All groups share one centre, and each spreads out both ways along 12 directions, with some noise.
In the rows, zero is written as 128.
Some rows, each with its group after it:
[116 139 163 127 142 139 104 151 157 113  97 144  96 124 135 137 147 130
 111] -> (4)
[119 139 141 136 128 129 137 119 122 140 134 134 140 135 122 114 125 135
 117] -> (3)
[130 123 154 142 122 152  99 134 141 110  98  95 120 145 140 141 147 137
 152] -> (3)
[121 137 123 128 117 134 124 129 118 129 130 160 129 131 129 126 117 161
 128] -> (4)
[ 94 107 167 127 147 113 107 105 116 149  84 134 130 131 120 118 132 147
 129] -> (2)
[144  98 131 145  82 135 131 148 131 121  94  88  65 166 130 130 100 189
 136] -> (1)
[120 112 111 122 134 129 194 147 109 126 119  91 100 111 167  78 170 150
 165] -> (4)
[ 82 145 117 132  81 131  92 172 134  99 108 113 104 145 125 189 157 133
 121] -> (3)
[133 118 135 138 145 131 143 131 103 129 125 112 123 119 126  83 145 150
 127] -> (0)
[126 147  82 116 127 115 111 106 134 122 109 192 139 123 121 137 125 139
 127] -> (0)
[128 137 126 124 111 128 132 136 123 126 132 132 125 127 126 141 119 144
 138] -> (4)
[ 96 128 175 114 179  97 138 163 147 104 129 145  99 129 157 165 166 163
 150] -> (1)
[ 47  62 148 121 150 120 104  81  70 166 119 125 164 121 116 137 128  98
 190] -> (0)
[ 71  84 105 106 114 134 144 136 144 158  96 147 127 147 198 164 110 144
 118] -> (1)
[ 80 125 123 121  86 161 143 162 116 138 132 106  90 105 127 126 138  72
 131] -> (2)
[119  92 108 157 134 107 130 128 108 120 142 175 103 143 122  96 129 167
 127] -> (3)
[105 110 118 123 124 122  99 110 145 133 111 179 131 142 141 159 112 123
 133] -> (0)
[130  72  55 109  63 119 117 127 144 152  74 137 126 138 208 167  99 156
 149] -> (1)
[108 134 148 152 133 114 116 167 139  97 140 172  82 152 124 141 145 174
 104] -> (4)
[103 136  50 129 133 106 120 149 156  77  70 130  94 155 145 151 195 136
 111] -> (0)
[102 115 252  93 201 153 122 160 140 148 116  75 112  92 132 149 128  96
 135] -> (0)
[101  91 111 107 161  94 123 113 125 151  87 165 115 147 119 145  86 182
  80] -> (2)
[117 116 127 124 153 117 137 111 115 128  94 111 110 141  96 114 122 150
 115] -> (2)
[158 110 144 106 145  91 133 138 121 124 112 167  59  84 105 116 108 168
 163] -> (3)
[ 31 117 112 119  88 154 145 161  88 140 133 144 125 131 160 154 139 155
 148] -> (1)
[125 109  68 138  94 128 140 138 125 127 111 134 100 133 138 108 134 129
 109] -> (1)
[148 115 130 125 128 138  99 137 148 116  81 154 100 126 155 132 126 172
 143] -> (1)
[103 135 136 143 113 158 161 133 104 134 146 136 107 132 108  83 125 132
 128] -> (1)
[132 102  96 150  61 110  76 133  88 148 117 122 158 119 139 124 134 150
 117] -> (4)
[157 144 140 125 165 113 205 111 156 106 143 115  92 153 121 109 132 139
 157] -> (3)
[103  90 120 135 131 150 149 123 117 146 106 106 100 150 116 102 103 132
 100] -> (2)
[149 132 119 112 116 130 177 136 120 153 165 172 116 100 141 101  86 151
 126] -> (0)
[105 105 118 124 115 109 147 140 128 135 113 118  97 133 137 135 132 128
 124] -> (2)
[137 127 146 124 140 164  72 127 160 136  90 184 142 123 167 135 113 133
 109] -> (1)
[113 121 131 131 123 114 119 121 134 142 106 138 153 135 167 129 151 138
 123] -> (4)
[113 123 118 140 166 142 150 123 117 112 113  93 107 169  81 110 118 154
  84] -> (2)
[115 132 101 124 123 151 129 152 127 116 141 129 124 122 141 139 136 116
 122] -> (2)
[124 143 123 136 113 117 121 135 112 121 132 115 159 144 138 142 144 174
 126] -> (3)
[ 96 103 100 137 116 123 149 142  72 141 146 125 133 113 133  94 145 152
 134] -> (0)
[106 101 131 113 137 156 139 126 144 141 109 141 123 139 177 139 112 141
 150] -> (2)
[113 110 123 128 163 114 147 148 125 109 135 139  93 135 127 127 142 146
 126] -> (4)
[ 96 136 169 106 133 138 159 130 102 153  53  86 120  93 152  63 184 146
 152] -> (3)
[140 115 123 127 127 119 125 120 120 124 121  99 127 141 116 146 110 149
 139] -> (0)
[101 116  79  99 109 117 169 146 128 118 113 143  86 133 155 157 117 169
 162] -> (0)
[ 92 136 111 117 155 127 117 100 119 125 108 165 140 125 104 128 137 118
 134] -> (3)
[155 141 143 126 159 128 104 106 146 125 118 164 155 121 137 122 127 133
 130] -> (2)
[150 164 119 137  98  93 126 116 128 121 134 146 142 134 112 128 136 147
 129] -> (4)
[159 127 125 157 117 120 104 116 149 122 144 136 138 143 120 121 125  99
 105] -> (3)
[136 131  65  98 143 116 179 115 118 123 135 132 118 133 111 138  91 159
 138] -> (0)
[124 110 135 127 140 135 142 123 131 132 122 103 118 149 128 134 112 134
 130] -> (0)
[158 136 116 108 131 104 108 129 139 106 111 116 110 131 104 174 107 156
 141] -> (1)
[135 125 142 122 144 134 104 119 122 129 131 133 142 119 119 133 118 129
 137] -> (4)
[ 95 112 107 142 150 125 146 151 149 106 127 160  77 150 137 120 149 125
  99] -> (3)
[136 116 111 117 132 130 125  79 119 152  69 110 158 120 140  90 141 123
 149] -> (4)
[143 154 120 107 121 144 116 163 155 108  97 129 113 102 172 146 160 138
 149] -> (2)
[101  95 100 120 100 117 154 142 133 140 118 106 113 147 170 156 122 139
 139] -> (1)
[121 124 113 128 129 109 133 134 109 120 134 111 125 130 115 136 135 140
 123] -> (3)
[107 153 117 107 141 125 133 127 148 118 109 147 116 122 118 147 137 106
 118] -> (3)
[123 117 122 140 151 126 103 161 126  95 124 128 117 124 151 130 181 143
 135] -> (1)
[141 126 113 126 100 119 116 149 129 127 118 114 127 105 161 128 158 114
 139] -> (2)
[ 98 111 144 134 102 105 129 134 122 140 117 128 103 138 130 146 131 137
 137] -> (2)
[136 151  98  89 133 126  93 104 138 126  70 149 133 111 102 159 100 133
 117] -> (1)
[123 116 114 122 148  86 127 123 131 111 139 157 122 146 128 169 122 167
 147] -> (4)
[117 165  82  96 105 125 134 128 128 134 120 170 144  95 140 143 131 120
 133] -> (0)
[ 49 142 145  83 143 121 172 162 160 126  92 132  83 137 165 178 147 136
 128] -> (1)
[120 119 114 132 133  80 112 123 109 121 143 152 143 119 125 141 153 138
 142] -> (2)
[146 115 106 127 119  91 112 156 143 123 121 134 105 107 145 140 148 111
 106] -> (4)
[125 112 142 134  98 126 108 129 118 133 103 135 103 122 129 125 127 155
 162] -> (3)
[120 122 114  97 125 117 130 132  92 133 155  93 160 107 130 176 114 139
 179] -> (4)
[138 134 104  94 168 106 139 125 129 103 104  92 117 129 103 166 121 152
 140] -> (0)

New rows. What belongs after each?
[164 156 112 122 143 165 131 135 152  94 135 136 127 137 139 133 121 147
 149] -> (2)
[107 117  93 118 113 145 159 149 132 137 117 143  97 129 156 116 120 138
 108] -> (4)
[120 109  88 124  88  87 133 114 120 142  82 105 130 127 152 121 162 130
 144] -> (1)
[155 122 117 155 152 142 142 116 138 116 146 100 151 154 141  97 148 111
 121] -> (2)
[ 87 110 108 125  76 154  94 147 149 147 101 142 119 129 157 163 117  81
  97] -> (3)
[132 175 163 129  93 119 109  98 118 120 110  79 163 151  96 162 136 151
 182] -> (4)
[103 123 114 121 131 165 157 143 130 122 120  93 106 132 135 119 137 103
 122] -> (2)
[144  98 126 128 120 128 101 125 134 148  68 109 130 101 168  91 159 109
 123] -> (4)
[126 119 127 149 111 130 105 129 161 128 111 151 121 150 157 130 139 108
 110] -> (0)
[141 145 111 113 140 132 124 108 136 139 118 163 139 111 116 114 112 111
 109] -> (4)
[116 116 161 118 116 147 128 136 109 154  82  73 131 108 147 110 142 129
 140] -> (3)
[130 106 119 138 109 141 121 115  99 142 148 106 156 136 129 130 107 131
 152] -> (1)
[ 84 142 187 131 156 118 129 135 129 115 121 124 156 150 166 154 182 171
 164] -> (4)
[141 118 143 143 102 138 103 178 179 121 119 126 102 149 182 164 128 131
  83] -> (0)
[187 138 116 155  80 108 128 171 118 112 142 118 103 123 147 107 139 196
 115] -> (0)
[118  96  82 106 118 132 123 147 130 129  90 132  86 116 141 144 107 135
 123] -> (4)
[114 113 137 117 164 104 147 110 150 124  81 102 121 187 135 161 113 192
 106] -> (2)
[139 118 124 130 116 126 118 139 133 121 136 131 129 141 145 155 109 149
 124] -> (3)
[136 137 128 140  93 124 110 162 146 119 150 122 149 108 185 141 185  89
 146] -> (2)
[ 92 136 191 124 130 138  89 142 140 143  71 116 136 114 155 128 174 118
 122] -> (2)
[ 95 136 127 109 146 122 158 128 129 128 123 109 125 126 126 137 146 111
 134] -> (1)
[148 106 163 112 120 105 133 146 100 144 134 131 104  84 144 122 115 180
 183] -> (0)
[ 98 120  94 102 112 114 131 143 104 131 104 104 104 114 105 151 123 132
 121] -> (2)
[143 102 150 117 122 185 127 102 133 148  78  64 128 129 141 109 104 113
 176] -> (4)
[135 147 138 140 111 137 117 140 168 107 107 120 106 159 134 147 138 129
 105] -> (0)
[112 133 100 137 114 105 154 153 112 109 159 158  86 129 102 123 129 151
 111] -> (1)
[145 158 133 123 133 107 157 129 126 104 117 131  78 119  88  99 146 143
 142] -> (1)
[146 128 142 123 141 136 176 107 155 122 109 153  98 150 156 107 114 175
 180] -> (4)
[131 121 107 126 118 145 133 137 126 108  85  71  96 138 125 121 146 137
 144] -> (1)
[105 113 124 127 153 157  94 118  90 135 107 101 177 114 131 112 154 125
 135] -> (2)
[128 147 127 100 157 146 134 124 145 124 151 116 151 124 122 167 107  89
 131] -> (1)
[ 74 133  52 132  93 107 104 151 120 105 115 125 130 142 126 171 173 106
  93] -> (3)
[ 72 108 129 156 113 152 125 166 105 106 153 108 118 174 147 155 149 163
 135] -> (2)
[ 97 133 158 104 115 169 132 105 124 151  63 113 122 128 131 114 114 148
 156] -> (1)
[133 131 156 148 168 131 139 111 147 114 132 124 139 159 132 108 152 128
 133] -> (2)
[134 114 107 128 139  83 106 125 128 120 101 121 134 128 129 141 149 139
 119] -> (1)
[117 101 152 127 129 126 143 101 105 155 139 128 135 122 119 112 102 128
 164] -> (0)
[114 147 107 111 132 114 159 147 113 109 112 108  96 114 111 119 163 138
 136] -> (4)
[158 132 110 107 105 100 112 111 135 130 125 141 150 125 145 174 105 154
 173] -> (2)
[121  91  88 112 124 108 112 144 162 124  85 113 108 155 166 192 106 146
  98] -> (1)
[114  96  92 113 129 139 153 124 116 144  86 132 114 121 164  93 133 149
 139] -> (4)
[ 79 119 137 127 163 130 122 129 119 133 112 128 151 135 149 131 164 131
 117] -> (4)
[113 145 141 116 132 161 133 144 151 141  76 106 173 140 215 126 167 165
 103] -> (3)
[164 106  89  87 142  98 121 103 129 152  64 158 113  87 124 113  94 149
 120] -> (2)
[114 113 116 137 145 130 132 134 133 120 133 140 113 156 121 137 116 144
  97] -> (0)
[160 126 110 141 103  92 177 179 120 111 166 108  79 121 133 114 138 159
 109] -> (0)
[165 123 106 141 152 105 111 116 111 111 130 124 130 117  98 102 148 137
 135] -> (1)
[108 185  98 114  86 159 125 166 134  99 129 139  91 123  89 162 122 118
 105] -> (1)
[135 132 141 134 103  99 107 142  98 127 135 137 150 111 148 136 155 178
 160] -> (4)
[ 98 135 132 118 128 147 118 102 149 154  90 140 130 107 117 104 139  39
 100] -> (3)
[ 93 107 130 122 134 119 144 137 140 136 116 139 105 140 145 142 125 130
 113] -> (2)
[121 140 145 124 119 132 133 171 131 112 140  61 102 112 116 151 154  85
 120] -> (4)
[134 119  92 137  58 192 101 145 132 133  99 164 104 132 159 117  92 153
 127] -> (1)
[ 98 117 110 108 114 138 126 149 131 126 111 129 109 128 147 162 114 140
 127] -> (4)
[108 113 115 116 134 135 121 128 110 134  85 121 105 148  92 140  86 186
  91] -> (2)
[124 156 111 124 131 124 153  93 109 134 143 118 167 140  99 117 122 127
 133] -> (4)
[ 89 144 122 103 133 118 151 137 133 117 131  94 132 123 135 168 159  91
 154] -> (2)
[119 168 156 123  94 105  95 159 156 123 107 121 133 117 149 170 164 110
 107] -> (4)
[ 87 139 113  93  94 144 136 143 126 141  86 109 134 116 165 157 139 134
 137] -> (4)
[129 149 124 135  94  95 134 132 128 116 111 112 120 140 127 137 162 150
 140] -> (4)
[137 122 138 140 134 130 121 139 126 117 152 132 123 133 127 130 127 142
 136] -> (1)
[118 139 123 117 160 142 137 110 137 115 138 107 145 152 107 154 119 105
 129] -> (3)
[111 133 112 112 104 133 130 143 110 126  84  91 113 110 131 122 156 135
 146] -> (4)
[ 88 124 185 124 135 162 126 156 148 127  89 137 100 136 172 136 141 164
 147] -> (1)
[115 141 151 120 115 109 174 132 158 132 114 100  97 141 140 134 143 113
 136] -> (1)
[ 94 146  97 147 161 114 141 129  86 110 170 147 148 108  83  82 187  92
 103] -> (1)
[161  90 165 107  93 156 118 136 150 170 119  73 151 120 200 167  78 120
 155] -> (0)
[150 125 138 141  86 127 125 142 155 116 123 139  97 159 156 155 106 175
 146] -> (2)
[110 117  63 125 112 116 140 135 104 119 118 126 108 124 110 119 139 137
 122] -> (1)
[159 169 140 119  95 154 150 141 152 130 111 111 122 122 149 119 121 140
 130] -> (0)
[122 121 119 146 127  81 132 129 116 115 147 111 139 150 130 145 159 145
 136] -> (4)
[115 134 131  95 191 126 140 104 137 135  87 178  98 102  93 100 113 122
 114] -> (2)
[ 99 156 111 101 128 142  99 112  77 107 126 100 162 133  71 187 113 167
 181] -> (2)
[114 147 104  89 158 152 131 149 152 113  99 124 133 112 161 161 144 121
 125] -> (2)
